Every row belongs to one group in each of 2 separate groupings. Each group adds its own fixed numbers to the row, and there is some noise. The rows also spread widely along 5 directions, which tell nothing about the answers.
Known rows, each followed by its group in each grouping:
[  8  -4  14  -1   7   3   0   2  21  -3 -10   6   3  -5  13   5  18 -14
  -7  -1   3   8] => fudo E
[  3   4  -3  10  -1   6   3  -2  13  -5  -2   8   0  -5  16  23   2  -5
 -14   1 -11   1] => Zekif T
[ 13  14   7   4  -9  -4   0   4  14   3 -14   3   2 -10   8  13  -2  -6
 -12   6   3   9] => Zenul R
[  4  14   1 -13   5  14  15  11   6  -9 -11 -13  -3  -1  11  10   3  18
  -7   7  -2   6] => Zenul P
[ 11   3   1 -18   6   5   3  -6   2   1 -10   3  -5   8  13   6   8 -17
 -21   1   8  -3] => febef E
[  2   0  14  -6  13   7   9  -8  12  -3 -10  -4  -9  -5  14  16  18  10
  -3  -5  -5   3] => febef P
[  9  15 -15   0  13  10  12   9  19 -14  -5  -8  -2  -1   6  20   7  10
 -15  21  -4   5] => Zekif U
[  9   3  13  -1  -5  -3  -4  -8  11   5 -13  11  -3 -11  20   5  11 -17
  -7  -7  -1  10] => guf R
[  3   1   0 -14   2   8  -4   0   6  -6  -2  -2  -1   7  14   3   5 -11
 -22   0   6   8] => nimum U
[  2   1   7  -2  11   9   9   3  10 -11  -2  -6  -5  -8  24  13  18   9
  -4   0  -4   0] => fudo T
[  4   4   9   3  -1  13   6   9  26  -3  -6   0   8 -10   3  23   7  -4
  -7   7 -12  14] => nimum P
[ 15  17   2 -10  12   7   2   7  15  -8 -16  -6  -2  -7   6   5   9   3
 -11  12   4   8] => guf U
[  4  -5   5 -13   7  16  10  12  18 -12  -5  -2  -1   3  16  14  15  -1
 -12   8  -6  -4] => febef P
[ 16  15   6   5  -6   0   0  -8  16   9 -13  14   3  -6   2  24  -2 -15
 -13   8  -7  11] => guf E
[ 13  11  11   3   3  -4 -10  -5  18   4 -16   7  -1  -7   3  15   4  -5
 -12   2  -1  13] => guf U
[ 12  16  -4   5   6   9  13  15  26  -7 -11  -4   7  -7  -1  23   1   4
 -10  18  -8  10] => Zekif P
[ 11  11  15  -4  12   5   8  -6  11   3 -17  -5  -8 -12   8  10  11  10
   0  -4  -4  15] => guf P
[  5  -4   4 -12   0  14   4  12  17  -4  -7   4   7   6  15  20   4 -13
 -20  11  -7  -3] => febef P
[ -2   1  -2  -2  11  10   9  -2  12 -11   0  -7 -12   1  12  28  16  16
 -12   9  -9  -6] => febef U

New rows. What belongs after each?
[  3   6  -2 -13  18  10   7 -10  -4  -5  -1 -13 -15   4  19  14  11  17
  -8   1  12   5] => fudo U
[  6   4   1  -4 -13   4  -1   6   5  -2  -6   9   3  -1  22  16  -7 -19
 -18   4  -2   2] => Zenul R
[  6  13  -7  -3   4  11  14   4  11  -4  -6  -4  -1   0   9  23  -1   6
 -11  11  -7  10] => Zekif P
[ 18   6  15  -2   5  -6  -2   0  19   2 -19   4   0  -9   5   5   8 -17
 -14   2  10   5] => febef R
[  0   7  10  -7   7  10  16   5   8 -10 -10 -15  -9  -7  16   6  16  22
   2  -1  -6   6] => Zenul P
[ 14  12   2 -14   5   8  14   5  10 -11 -11  -6  -8 -13  17   5  18   2
  -7   9  -3   3] => guf R
[ 17   9   3  -1   5  -4   4   1  16  -4 -18   1  -1  -9   8  -3   7 -12
 -11   3   8  11] => Zekif R
[ 11   0   9 -14   7   8   1   2  12   1 -13   4   1   5  13  12   3 -12
 -18   2   2  -1] => febef P
[ 13   7  -3 -24  13  12  16  -2   2  -8 -11  -9 -11   7  12   3  12  -1
 -18   9   9  -5] => febef E
[  8  15   3   5   7   2   0 -10   8   2  -4  -5  -8  -6  -1  24   1   9
 -10   2   3  19] => nimum U
[ -1  -3   6   5   5   4   7  -9   8  -4  -2  -2 -13  -6  19  25  13   7
  -8  -3 -12  -5] => febef T
[ 11  14   4   6  -9  -1  -6   2   5   3 -11   4   5  -5  10  17  -9  -4
 -18   1  -3   6] => Zenul T
[  6   9 -10  10  -6   9  10  12  27 -10  -5   9   8  -3   6  24   8 -14
 -13  17 -14   0] => Zekif E
[  7  12  -2   2  -7   3  12   9  14  -8  -9  -5  -1 -11  13  15   6   4
 -10  12  -8   5] => Zenul R
[  9  14   9  -7   2   4   5   0   4   4 -15  -4  -1  -1   8  11  -5   6
 -11   1   4  12] => Zenul P
[ -3 -11   4  -4   1   9   0   0   5  -6  -1   7  -5   4  28  20  11 -13
 -19  -2 -10 -11] => febef T
[ 13  13  -3  -9   3   3  11  -3   7  -1  -9   0  -8  -3  10  23   1  -3
 -16  14   4   1] => febef R
[ 2 -1  6 -1  4  8  7 -3 15 -2 -4  0 -5 -3 17 15 18 -4 -6  2 -3  6] => fudo E
[  7   3  13   9  -7  -4   2   6  22  -4 -12   2   1 -14  13  10  11  -6
  -6   1  -8   7] => Zenul R
[  9   4  14 -10  16   4   1  -5   8  -8 -13  -7 -12  -5  16  -7  21   8
  -6  -7   3   6] => guf U
[  8  10   3  -9  13   6   8 -10  -2  -4  -9 -10 -14  -4  15  14   7  10
 -12   1   4  -2] => febef T
[ 12  12   0  -3 -12   2  -1  -4   8   6  -3   8   2  -2   7  23  -9 -21
 -20   7   4  13] => nimum R
